The first 5 rows are patterns. Each new row is the sum of 2 different patterns, raised or lowered, with some noise. Before adding, each is slid sideways (what falls off one end comes back at the other) and multiplied by a number that may be negative. Names go in the order of the patterns.
Some rows, each with the names of its patterns after it:
[-2, 9, 4, -11, 9, -2, 11, 8, 1, -5, -8, 2, 1, -6, 4, 3, 4, -6, 11, 9, 13, 3, 0, 3, 6, -5, -8, -8, 2] : vogu
[8, -7, -10, 5, 4, 5, -1, 9, -4, 1, 2, 5, 5, 8, 0, -1, 1, -4, 9, -20, 3, -2, 4, 10, -1, -2, 3, -3, 14] : bon
[-5, -7, 0, 0, 3, -4, 2, -3, 6, 7, 4, -9, 1, 4, 9, 3, -9, 1, -5, -2, -10, 2, 2, 2, 1, -14, -2, -8, 3] : fego
[4, 7, -4, 12, -14, 14, -10, -5, -1, 0, -3, -2, -7, 2, 2, 7, -8, 19, 7, 1, -4, -13, -7, 5, 0, 1, 1, 1, -5] : Lep
[-11, -1, 15, -2, -15, -5, -8, 5, -1, 16, -2, 7, -3, -3, -1, 0, -5, -1, 0, -1, 5, -7, -15, 0, -12, -3, 5, -4, 1] : fos

New rows, each followed by the names of its patterns:
[-25, 3, -4, 11, 13, 14, 1, 11, -1, 15, 12, -2, -9, 8, 8, 7, 6, 8, -10, 5, -2, 6, 11, 9, 5, -4, 5, 10, 12] : bon fos
[-6, 8, -2, -7, -24, -7, -11, -9, 1, -5, -7, -3, -7, -11, -4, -9, 1, 13, -13, 22, -4, -8, -4, -14, 6, -3, -22, 0, -1] : bon fos
[14, 3, 13, 16, 5, 8, 7, 11, 12, 7, -8, 3, -4, 14, 13, 2, 3, -3, 16, 22, 11, -2, 13, 1, 11, 6, 23, 19, 17] : fego fos
[-1, -9, 3, -8, 19, 5, -24, -10, 16, 6, 9, -9, 5, -22, -1, -8, 3, 4, 5, -3, 2, -2, -6, 6, -25, 6, 9, 0, 17] : bon fos
[-12, -6, -2, 5, -4, 1, 0, 4, 6, 1, -1, 0, 15, -6, 1, -8, -5, 10, 6, 12, -3, 4, 10, -1, -2, -4, 8, -8, -3] : vogu fego
[7, -1, -11, -3, -1, -3, -9, -12, -1, 1, 1, -6, 7, 4, 11, 6, 6, -11, -1, 12, 2, 5, -13, -3, -3, 3, -1, 1, 2] : vogu fego
[5, 13, 13, -2, 16, -3, 22, 0, -3, 6, 3, 2, -2, 2, 8, 9, 11, -8, 20, 7, 8, 0, -8, 0, 10, 7, 4, 8, 4] : fego Lep
[1, 3, -6, -6, -4, -4, -12, -5, 0, -16, -12, -8, -8, 3, 0, -8, -1, -12, 10, -7, 0, -9, -16, -2, -10, 2, -10, -9, -8] : bon Lep
[1, 1, -6, 12, 5, 3, 5, 11, 6, 4, 9, 6, 13, 16, 9, -1, 8, 7, 19, -4, 1, 6, 5, 11, -1, 6, 9, 5, 15] : bon fego
[-2, -7, 3, -6, 3, -8, -8, -11, -2, -10, -12, -12, -14, -10, -5, -2, -19, -5, -9, 1, 0, -9, -10, -15, -2, -2, -9, -10, -4] : vogu fego
[-5, 2, 1, -4, 5, 6, -2, -5, -4, -7, 9, 2, 5, 1, -4, 21, -1, 2, -4, -5, 0, 4, -6, -1, -13, 0, 5, 6, -9] : bon fego
[4, -4, 3, -18, 12, -2, 0, -3, -10, -7, 5, -2, -1, -1, -6, -1, 10, 3, 3, 9, -15, 10, -10, 1, -2, -13, -2, 6, -4] : Lep fos
[-2, 6, -2, -4, -12, -2, -6, 4, -2, -10, -6, -9, -10, -10, -2, -3, 0, -8, -1, -7, -8, -4, -13, -8, -3, -5, 0, -14, -7] : bon fego
[7, 11, 3, 6, 1, -1, 0, -18, 7, -10, 8, 13, 5, -8, 11, 2, 16, 5, 0, -10, 1, -15, -4, -4, 8, 16, 11, -9, 10] : vogu Lep
[-3, 5, 5, 4, 3, 2, 10, 20, -4, -5, 5, 7, 11, -3, 18, 0, 9, -5, 4, 6, 7, 2, -7, 3, -3, 12, -5, -12, 5] : fego fos
[-17, 1, -5, 0, 2, 1, -1, 11, 7, 7, -5, 9, -18, -6, 11, -2, 12, -3, -8, 1, 5, 8, 0, 5, 3, -7, 2, -11, 17] : vogu Lep
[-3, -15, 1, -14, -8, -7, -2, -7, 6, -1, -13, 3, -10, 9, 12, -4, 1, -7, -7, 0, -9, 7, -1, -14, -8, 15, 6, 11, -6] : vogu fos
[-8, 2, -2, -7, -18, -19, -7, 0, 2, -5, -25, 1, 1, 5, 7, -2, -2, -14, -5, -6, -11, 11, 0, 6, -15, 11, 11, 7, -2] : vogu fego
[-7, 0, -8, -2, 11, -3, -1, -13, -8, -7, 10, -12, -2, -5, 5, 2, -6, -8, 6, -15, 1, -7, -11, -11, -2, -4, 6, 4, 11] : vogu bon
[1, 8, 9, 5, -4, 9, 17, 10, 6, 18, 22, 16, 9, 6, 10, 22, 5, 7, -1, 13, 11, 15, 11, -4, 18, 4, 19, 9, 3] : vogu fego
[5, 7, 10, 3, 7, 0, -3, 6, 10, 9, 10, 3, 1, 0, 9, 7, 7, 6, 6, 6, 4, 0, 0, 6, 0, 13, 14, -2, 15] : vogu fos
[9, 1, 3, -7, -3, 11, 13, 16, 7, -5, 6, 4, 0, 7, 11, 4, -7, 15, 0, 25, -6, 13, 11, 9, 1, 1, 1, 11, 1] : vogu Lep
[4, -3, 18, 9, -6, -9, 3, 9, 13, 0, 16, -2, -2, 6, 5, 11, 9, -8, 1, 11, 0, 14, -22, 4, -11, 5, 7, 1, 1] : bon fos
[-4, -13, -12, -9, 6, -11, -14, -22, -4, -17, -15, -4, -3, 12, -4, -14, -10, -10, 4, -7, 4, -14, -10, 2, -19, 4, -23, 4, -6] : fego Lep
[7, 5, -12, 4, -8, 1, 8, 0, -3, -9, -6, -9, -6, 5, 1, -1, -18, -6, -15, 3, -5, -9, 3, -8, 20, -7, 4, -7, -4] : bon fego
[-15, 1, -13, -5, 1, -8, -9, -5, 0, -14, -12, -19, -3, 6, -8, -1, 1, -4, 3, -8, 4, -11, -21, 4, 0, 0, -8, -15, -6] : vogu fos
[9, 2, -9, -1, 15, 2, 12, 4, 5, -20, 3, -1, 11, 6, -6, 2, 1, 0, -8, 4, -1, 8, 13, -11, 9, -4, 0, -1, -7] : fego fos
[0, -15, 15, -1, 8, -7, -10, -5, -3, -17, -16, -15, -7, -5, -6, -16, -17, -10, -12, 6, -5, -6, -21, -15, 7, -9, -25, -9, -11] : vogu fos
[-1, 1, -6, -6, -4, -5, -4, -2, -4, 2, -5, -11, -8, -12, -9, -3, -1, 2, 1, -4, -5, -6, -1, 1, -1, -11, -1, -14, -7] : vogu Lep
[-17, -12, -22, -25, -19, -7, -16, -9, -17, -16, -8, -12, -9, -14, -32, -17, 2, -17, -9, -25, -20, -28, -11, -16, -15, -14, -11, -18, -14] : vogu fos
[-7, -6, -8, 7, 7, 3, 5, -1, -1, 16, 10, -7, 13, -12, 19, -5, 9, 3, 8, 1, 1, -2, 7, 3, 9, -2, 20, 14, 2] : Lep fos
[26, 9, 9, -4, 5, 3, 7, 6, 11, 18, 5, 4, 8, 6, 19, 9, 10, 8, 22, 13, 16, 9, 0, 13, 3, 17, 2, -11, 5] : fego fos
[-5, -8, 17, 2, 2, -8, -8, -2, -7, -6, -4, -4, -6, 0, -13, -17, -2, -15, -4, -3, 4, -3, -12, -6, 7, -4, -16, -9, -9] : bon fos
[-5, 37, 9, -11, -6, -16, 1, 7, 19, 3, 11, 2, -5, 6, 11, -5, 15, -10, 16, -1, -8, -12, 3, -10, -2, 2, 1, 7, -1] : Lep fos
[8, -3, -8, -11, -2, -2, 2, -7, -4, -4, -12, 6, -11, 5, 4, -4, -5, -1, -5, 6, -17, -4, -10, 3, -11, -9, -5, 0, 2] : bon Lep
[3, 2, -17, -6, -7, 2, 12, 4, -4, 1, 0, 9, 5, -9, -5, -4, -4, -5, -4, 7, -6, -4, 4, 9, 8, 5, 1, -7, -2] : vogu bon
[0, 3, -1, 2, -1, -4, 4, -8, 8, -16, 16, 13, 0, 0, 2, 6, 3, 2, 0, -6, 7, -19, -10, 2, 7, 14, 11, -8, 14] : bon Lep
[-13, -5, 1, -2, 8, 4, -15, 10, 2, 8, 14, -8, 3, -14, -2, 0, -6, 2, 1, -1, -5, 11, 13, 7, 14, 4, 3, 3, -13] : vogu Lep
[-4, 5, 8, 2, -2, 1, 3, -13, -4, 3, 6, 15, 6, -4, 2, -3, 6, -12, 6, -4, -3, 9, -10, 9, -8, 5, 13, 6, -4] : bon Lep
[9, -1, 4, -4, 14, 13, 18, 8, 6, 0, -1, 7, 10, -2, 3, 10, 0, 10, 4, 19, 19, 8, 6, 10, 12, 6, -3, -2, 2] : vogu Lep
[2, -5, 5, 7, 0, -3, -12, 1, -5, 9, 1, -10, 7, 1, 10, 4, 4, -4, 1, 7, 5, -8, 5, 6, 10, 0, 3, 9, 6] : vogu fego
[-6, -2, -10, -10, 1, 6, 5, 3, -7, 22, -3, 1, -4, -3, -5, -3, -8, 2, -11, -8, 4, 14, 2, 2, -3, 4, -11, 2, 8] : vogu bon
[-14, -2, -2, 2, 9, -2, 2, -1, -9, 15, -2, 3, -20, 12, 8, 4, -2, 10, -3, 5, 0, 2, -1, 13, -14, -7, 0, -1, 18] : bon Lep
[23, 3, 1, -4, -3, 3, 7, 15, -2, -4, 11, -10, 14, -12, 17, 0, -3, -5, 4, 6, 7, -2, 6, 4, 17, -14, -1, -4, 4] : vogu Lep
[7, 2, 5, 2, 9, -4, 1, 6, -1, 18, 3, 4, 0, 4, 12, 1, -8, -1, 12, 1, 7, -8, -5, -12, 8, -5, -2, -6, -2] : fego fos
[5, -17, -2, -5, 10, 13, 7, -5, 0, -5, 2, 3, 6, 3, -11, 23, -10, 16, -11, 2, 8, 5, 1, 8, -7, 1, 7, 10, -7] : bon Lep
[-7, -9, 4, -10, -14, -17, -18, -3, -1, -13, -6, -17, -19, -4, -2, -8, -21, -20, -16, -18, -5, -12, -14, -9, -6, -10, -9, -6, -16] : vogu bon
[8, 16, 14, 13, 13, 9, 34, 19, 11, 29, 13, 17, 14, 3, 13, 8, 8, 23, 25, 12, 8, 15, 23, 5, 30, 3, 26, 3, 7] : bon Lep
[-4, 1, -1, 4, 5, -22, 2, 8, 4, 11, -5, -1, -10, -2, 2, 6, -3, -6, 1, 5, 2, -2, 5, -7, 4, 10, 1, 9, 6] : bon fos
[6, -1, -11, -6, -5, 0, -4, -17, -10, -14, -13, -15, -12, -1, -14, -12, -1, 4, 3, -2, -5, -16, -10, -1, -8, -22, -16, -16, -5] : vogu bon
[-11, -11, -15, 19, -14, 0, -13, -25, -7, -10, -6, -7, -36, -17, 7, 2, -9, -19, -14, -22, -18, -12, -9, -10, -14, -16, -15, -10, -11] : bon fos
[-7, -8, -7, 4, 0, -2, -16, -7, -14, 1, -5, -8, 2, -9, 17, -6, 2, -7, -5, 5, 3, -11, 2, -9, -1, 7, 0, -4, -9] : bon fego
[5, 3, 9, 4, -4, 7, 4, 15, 3, 8, -5, 9, 12, 4, 8, -5, 24, 0, 9, -3, -9, 3, 14, 2, 4, -14, -4, 18, 12] : bon fego
[-17, -4, 8, 4, 6, -14, -1, 14, -3, -16, -2, -11, -1, 1, 7, 8, -3, 4, 0, -1, 0, -4, 0, 4, -3, 3, -12, -9, -14] : Lep fos
[-3, 2, -3, 13, -6, -2, 2, -19, -8, -10, -6, 2, -15, -13, 10, 15, 2, -6, -3, -6, -12, 13, -9, -1, -14, -11, -8, 4, 7] : vogu bon
[3, 5, -5, 16, 7, 6, 8, -9, 17, -5, 5, -2, -5, 3, 2, 12, 12, -11, 8, -6, 18, -8, -4, -4, -2, 15, 8, -8, 6] : vogu Lep
[-4, -2, -9, 0, 2, -11, -5, -10, -4, -7, -12, -8, -2, 0, -9, 7, -5, 21, -4, -3, -4, -8, -7, -9, -12, 0, -17, -5, 5] : vogu bon
[-4, -5, 0, 4, -2, -13, 3, -10, 3, 9, 0, -5, -6, 4, 18, 2, -17, -2, -9, 2, -8, 14, 1, 7, -1, -12, -1, -5, 0] : fego fos
